All groups share one centre, and each spreads out both ways along 13 directions, with some noise.
Some rows, each with its group after it:
[ 35 -31  26  16  -9 -33   3 -33  -9   9  34  41   3 -17 -44   7  -8  21
   0 -37 -32]
z_989
[  8 -24  -4  13  39 -37  -7   9  30 -41  29   0 -29  19  26 -32  -3  -9
  10   4  33]
z_287
[-12   7 -27  -4 -74  53  67  34   4  38  24 -40 -11   6  14  31  48   6
  11  12 -17]
z_287
[  8 -40  11  -1 -29   4  42  -8  35  -4  43  35  22  37  11  14 -27  21
 -35  13 -25]
z_762
[ -6   2   2   4 -61  26   7   7 -23   0 -17 -21 -16 -34 -23  26   2  -1
  -4   4  20]
z_287
[ 13   0 -14 -21  11  55  12   6  -1  -9  14   3  34  34  32 -26 -58 -24
 -16  -5  -8]
z_762
[ 13  10 -33 -15   1  15  -2 -14  -1 -19 -15 -17 -14 -12 -27  20  11  52
 -11 -29 -10]
z_762
[-23  12   9  20  25   2   7  -9   0 -12 -18 -10 -13   8   9 -27  -7  16
  20   3   0]
z_989
[-14 -44 -37   7 -40 -25  -9  28  13  48  17 -52 -19  -8  21 -16  49 -32
 -39  35   8]
z_534
[-16  34  -8 -15   8  38 -16  -3 -16 -14 -23  -5  15  11  47 -11  -5 -30
 -19  38 -12]
z_762
[ -2 -11  25  -5   4  25  -2 -41 -20 -11   3  62   7  10 -22  29  18  29
 -48 -49 -60]
z_989
[ 38 -17 -25   0  -4 -14 -20 -20  11 -32  45 -49 -27  19   1 -20   5  33
  24  -7  19]
z_989
[ -7  46 -22  -3  -8  10  23  12  13 -12 -35  -1  -7 -17  23  15  12  -5
  -5  39  17]
z_534
[-18  -5 -11 -11   2  19  -2  12  -5   0  13 -24   7 -10   4   2  -4 -22
 -18  -7  18]
z_762
[ 17 -29  -9  18  39  -4  30 -46 -22  -8  17  -2  -4 -38 -17  28   6  12
  35 -56 -21]
z_989
[  0  13   8 -19  15  48  17 -26   2 -16  -3  18  -1  51   2  14 -11  22
 -17 -37   8]
z_534
[ 10 -24 -46   6 -10  -6   1 -12  -8  -3 -24 -22 -20  -3 -11  -9  15  39
   4 -31  -4]
z_762
[ -6 -41  14  10  -1 -16 -13  -7 -23  -3 -12   7 -71 -14  27  17  54 -45
 -18  -3  27]
z_989
[  9   7 -18   9 -14  -9  16  -5  17  16   1   0   0  -4  -3 -15  -4  12
  -9   0  13]
z_287
[-10  25  12   4   1  48  16  16 -24  28 -18   8  22  -4 -12 -23 -40 -19
  23 -34  -7]
z_989
[ -2 -31  16   7 -18 -52 -26 -15  22  -8  10 -20 -19  11  -5   3  12  25
 -20  54  16]
z_534
[ 23  -8 -15   8 -12   0  29 -14  -7   7   8  -2  -2 -11  17  19  11 -23
  39 -13  27]
z_287
[ -2 -16 -22  19   4 -14   5 -11   6  -1  -5  -8 -13  18  12 -30  12  21
   9 -15  -9]
z_287
[-11 -33  22  16 -12 -25  50 -12  18  24  57   0 -15 -16 -24  42  39  16
  18 -20   0]
z_287
[  8  -9  10  -1  47 -52 -19 -23  -7  12 -23   1 -16 -31 -18  31  17 -15
  18   3  11]
z_762
[  9  -9  14   7   3   2 -16 -13 -44   3 -15  26  18 -25   5  -1 -20 -43
  23 -16  -7]
z_989
[ 14  11  10 -11 -23  16  -7  -6 -10 -16 -29   7 -11  -7 -14  20 -11  20
 -17  20 -19]
z_534
[  9 -32  -1  12 -37  28   6 -11 -23   9   9  15 -17  23  25 -32  -4 -22
 -20 -16  -2]
z_762
[ 22  54   5 -30 -14  38 -13  25   5 -12  34 -10  27 -28 -40   2 -46  -4
 -21  -8   5]
z_762
[ 29   0 -29 -11  20  -1   5  -5  -5  -8  -1  -3   5  28  33 -11   5 -10
  45  -9   5]
z_989
[-39  -4  18  -9  24  25  12   0 -10   7 -18 -13  -3 -30 -17  31   0 -12
 -23  -5 -14]
z_762
[ 18  -3  28 -17   5  -8 -27 -35  -7 -38  25  -9  -4 -25 -28  38 -15  22
 -14  21  -8]
z_287
[-33  16  39  33 -15  -1 -18   0 -15   5 -12  33  23 -37  -2 -40 -15 -26
 -33  17 -15]
z_989
[-27  -6 -20 -14 -39  24   7   2  10  -4   2  -7  -4  45   7  21  52  43
 -29  -8 -13]
z_534
[-53  36  17  24 -18 -11 -13 -11  -6 -13 -45  -7  -7 -32 -11  14  43  27
  -7  32  21]
z_762
[-30  -4 -15   9 -10  -1  -4  -5  15 -14  16 -32   5  -9  17  -7  19   3
 -34  33   9]
z_989
[ -1   9   1   8 -18  -7  13 -10   8   8 -25  -2 -32  17  13  10  27   6
   6  12  38]
z_534
[  7   3  -3   3  -9  12 -13 -13 -17  -6   3 -15 -18 -27 -12  -8   0   0
 -17 -14   3]
z_762
[ -7 -10  -3   5  -8  -6  19  -1  28   1  25 -12 -21 -21 -13  15  17  20
 -47   7   8]
z_989
[-34 -33   0  26 -62 -16  12  20   5  40  -3 -13  -4  16  14 -17  31   0
   0  35  -2]
z_287
[-10  -3  -3   1  -6  31  18  -7 -27  21 -24 -13 -26 -17 -13  21  16   0
  -2 -28  -5]
z_534
[ 39  29  -5 -23  -3  24  14  -2   2  -7  23 -14   5   0  10  17 -18  -9
  12  20   3]
z_287
[ -1  -7  -2  14   6  -3  21 -13  -6   9 -29  -7 -10   3  -1  -1  -1  24
  21  -9 -11]
z_762
[ 10  31   2 -14  -1  39   1  -6   9 -40  -5  -5 -13 -11 -24  10 -28  34
 -31  -7   7]
z_287
[ 18 -20  -1   0 -33 -18 -29 -15  -7 -22 -11 -10 -19  29   3  -2  19  36
   4  27 -23]
z_534
[ 20  49  14  -9 -38  -1  -9  26  24   6  31  18  32 -35 -28   2 -25 -18
 -26  29  28]
z_762
[ -6 -13   4  -4 -20  28  25 -33  -2 -13   6   7 -20  -1 -21  34  14  30
 -37 -36   7]
z_534
[ 22   7  -9  14  -6 -14   2 -33 -10  15 -16   8   7 -15  -1  -7 -13  -6
  16  -2  15]
z_534
[  4  -5 -22  18 -23  -9  10 -12  13  10   2 -24  36 -14  -4 -21 -29  13
 -11  21   2]
z_989
[ -6 -15  23  19  16 -25   6 -21  -3  14 -16 -13 -18 -16 -15  11  -5   4
  21  15   9]
z_534
[ -5  -8  20 -24 -28  35 -27  -5 -35  12  -3 -26   4  -7 -17  41   6   6
 -31  38 -66]
z_287
[  6 -20  14  -1   7   2   5 -34   0  16  29 -13 -20 -18 -24  23   7  -4
 -33 -15  12]
z_534
[ -2  21  18 -16  25  17  20  19  -9  27 -33  48 -10 -17  11  29  10 -43
 -26   2 -25]
z_989
[ -2 -13  19  38 -39   2  22 -28  -6  11  -9  32 -24 -12   7 -15  15   4
 -33   9 -11]
z_762
[-30 -52  -2  31  12 -41  31  10  31   7  -1  24   1 -16  -9 -12 -16 -16
  -8 -32  53]
z_287
[ -1  23   8  -2   7   7 -11 -33  -4  26 -57  -9  -4  -3  10   3 -31 -18
 -47  57  23]
z_534
[ 60  -6 -11  -9  22 -36  23 -25   8  -4 -11  28 -28 -56 -22  56 -12  -7
 -10 -13  13]
z_989
[-10 -34  32  -6 -16  13   1 -41   2  22  -5  17  11  45 -22  13 -20  35
 -39 -13  -3]
z_534
[ 10  15 -46  -4 -17  10 -13 -30  -6 -32 -43  18  44   4  24  -1 -24   1
 -20  13  20]
z_287
[  5  11  -1  -9 -18  30   2 -18 -21  -4 -24 -49   1 -24  -5  22 -23   3
   6  34   7]
z_287

New rows, each followed by its group:
[ 58 -22  15  -1  -3  -9 -14 -16   2 -47  33   7 -61  12   4 -11 -21   8
  -7  -6  24]
z_534
[ 13   2  -2 -16   4   9   5 -16  19 -23  29   3   9  18  -2  15  -3  20
 -28   4 -11]
z_534
[ 18  -3  15  16 -26 -28  28   4  35  19  35  35  12 -18  -9  -4 -17 -12
 -13  11  27]
z_762
[ -4 -20  -1  -1  10 -13  27  -9  25  -6 -24 -17 -24  27  -9  31  -9  37
  19   5  43]
z_989
[ 46  -2 -27 -16  -6   8   6   4   9  17  22  10  12 -28 -17  -8 -38 -32
 -37 -35  18]
z_762
[ 28  17  -8  -8 -26 -62  -7  -9  34   6  -1  36   2 -14 -13  41  42  24
 -19  43   5]
z_762
[-14 -23   8   2  -8  17  26   7   3  10   7  -2  17   4  -3   5 -25   6
 -17   9 -34]
z_762
[ 21  45 -38 -28  13  26   4 -40  18 -10   1   5  39   8  10  25   6  23
 -47  10 -25]
z_287
[  2 -30 -15  10  41 -36  -7 -24  25 -38  17  -9 -10 -10   1 -10 -12  16
 -14 -13  16]
z_287
[ 11   5 -23 -13 -16   9  51  14  39   6  13  15   7  15 -14  24  -6  30
 -11 -22  10]
z_762
[-15 -16  -5  28  93 -40  -3 -21  11  43  -5   4 -40   5  23 -50  25 -25
 -12 -33  13]
z_287
[ 36   0  21 -11   7  -2 -14 -20  -8 -16  10   6 -24  24  -6   6 -10  17
  20   1 -14]
z_534
[ 11 -34  17  -2  22 -40 -18  39   7  17  55 -26 -15  -8  -4 -21   5 -32
  33   5 -13]
z_534
[ 46  30  13 -24 -35  14 -21 -16 -10 -14  -3  25  24 -12 -28  29 -31  28
 -36  27 -56]
z_534
[ 22 -18 -14  -8  22   4 -16 -21 -17  -4  11  -8  -5 -22 -12  -1 -22 -20
 -20 -33   8]
z_762
[ 13 -12 -12  -7  -8   6   2  17   4  -9   6 -15   3  -8   7  -2 -28 -10
 -10  11   8]
z_287
[ 25  -9   9 -30  20  26  -4   8  -2 -12  35 -19  13  36   3   9 -30   3
  21   4 -38]
z_762
[ 57  -5  14 -12  -7   0 -25 -22 -24   3 -19  -3   3  -2   0  -9 -58   5
  -7  51 -64]
z_534
[ 28  60 -56 -28 -11  14 -24  -3  21 -29   1 -14  22 -39  -8   8   3   7
 -65  15  17]
z_762
[  6  21   1   5 -16  -4  13 -15  17  -5   2  28  -3  -7  -6  14   4  12
 -20   2  22]
z_762
[ 18  31 -48 -11  -8  29 -31   1 -10 -24 -19 -42  11  -9 -12 -34 -21  27
  -2 -24  15]
z_762
[ 31  36  22 -16 -38  36 -14  19   1  -5  65  -4   0 -30 -27  -4 -19 -21
 -30   3   8]
z_762
[ 20 -29  37  13   1 -17  13 -39 -10  28   0  17 -21 -13 -30   8 -39  -9
 -12 -17  22]
z_534
[ 12 -13  -9   6   5  -4   7 -18   4   1   1   4   6  20  12 -19 -13   1
  -2  -1  -1]
z_534
[-18 -42  -5  17  -5 -29  -1 -17  17 -13  35 -45  -1  14   4  -5  19  25
  16  14  13]
z_989
[ 23 -33 -40  -2 -23  -7  52  -2  30 -36  36 -16  32   6   6  24 -24  34
  32  -2   0]
z_287
[ 34 -45  48   6   7 -32 -25 -36  -7 -48  25  21 -35  -2 -39   3 -43  28
  -3 -29  13]
z_534
[ 37  -8 -21  -1   6  -9  16  -7   3  12  20  -2 -15 -21  -1   6   2  -6
   0 -15 -17]
z_989
[  3  25 -24  -4  40 -10  16 -21  12  -3 -23  -5   3 -30   2  23   7   6
 -18  14  -8]
z_762
[ 10  11  -3  -3 -13   2  36  -8  29  32  33  12 -12  28  14  13  33  -8
   5 -16  45]
z_534
[-20  32 -26 -19  35  13 -24  41  -1 -42   0 -10  18   7  14 -11  18   3
  34 -19  -5]
z_534
[ 32  44  -4 -30  30  19  16  28  13   5 -45   7 -29  53  22  -5 -18   4
  27   8  18]
z_989
[-10  -2  -7  20   8  10  30 -11   1  15 -22 -24 -21  15 -14 -16  -3  49
  30 -24 -13]
z_287
[ 27 -30  34  -3 -12  26 -31   5 -41  28   7 -14 -33  71 -10 -49 -17  28
  42 -32 -52]
z_989
[-30 -38 -37   8   1   8  -9 -12  -5  10  11 -26  -3  -6   7 -17  29 -20
 -35 -42  36]
z_534
[-12  -6   3  16  -2 -17  12  -4  21  26   7   2   3   2 -14  -9  10  24
 -30   0  -6]
z_287
[  5   7   5  15 -19  22  11 -22 -10   5 -32   9  -9 -24 -27 -11 -37  23
 -39  -9  -9]
z_989
[  1  13 -15 -14  18   0 -34  29   2 -48  24 -11 -31 -11   6 -13  22 -19
  -6 -21  35]
z_534
[ -5  -7 -13  -3   7   6   7 -19   4 -31   6 -21   2 -15   1  29   3  12
  -9   9   9]
z_287
[-22 -11 -25   8  61 -40 -12 -18  40   1  13  17  -8   7  26 -30  45  -6
 -73 -16   8]
z_287
[ 26   9  -7 -19   1  28 -27 -21 -20 -95 -13 -22   3  -5   6  25 -42  21
  19  15   9]
z_287
[ -3  25 -23 -11 -37   8 -29  19   4 -12  -3 -11  25  -6  -1 -13   2  -2
 -27  18  15]
z_762
[ 20  23 -14  -1   1  14  31  28   2 -39 -12  10 -29  16  29  -1  10  17
  55   4 -14]
z_534
[-13  10  10  24  19 -28  11 -35   1 -27 -24 -27 -18 -46 -12  34  16  32
  29  36 -11]
z_534
[ 33  -8  -4   5  30  14   5 -21 -22  -2  -9 -13  -6  28  16 -33 -37  11
  43 -14 -29]
z_762
[ 21   4  51 -16  42   8 -23  -8 -26 -17  34 -19 -11  31   6   4 -26  -4
  63   4 -16]
z_762
[ -6 -24 -16   3  -1 -14 -26  12  -2  -3   3 -23  -4  -7   6 -10   8 -12
 -24   9   4]
z_534
[ 10  19  17  -5  62   0  -4 -23 -11   2 -20   1   3  -6  12   7 -25 -25
  26  10   0]
z_762
[-34 -38   4  19  19 -16   9 -36 -16   9 -56  32  -8   9  15  18  20 -16
  -5 -20  28]
z_762
[-21 -34  63 -15  63  28  -1 -17 -25 -14  17  -7   6  47  23  16 -35 -33
  40  -3  -7]
z_762
[-15  -9  11  -4 -10  -3   6  11   6  10  -1   5 -13  -4   0  15   8 -18
 -16   5  18]
z_989
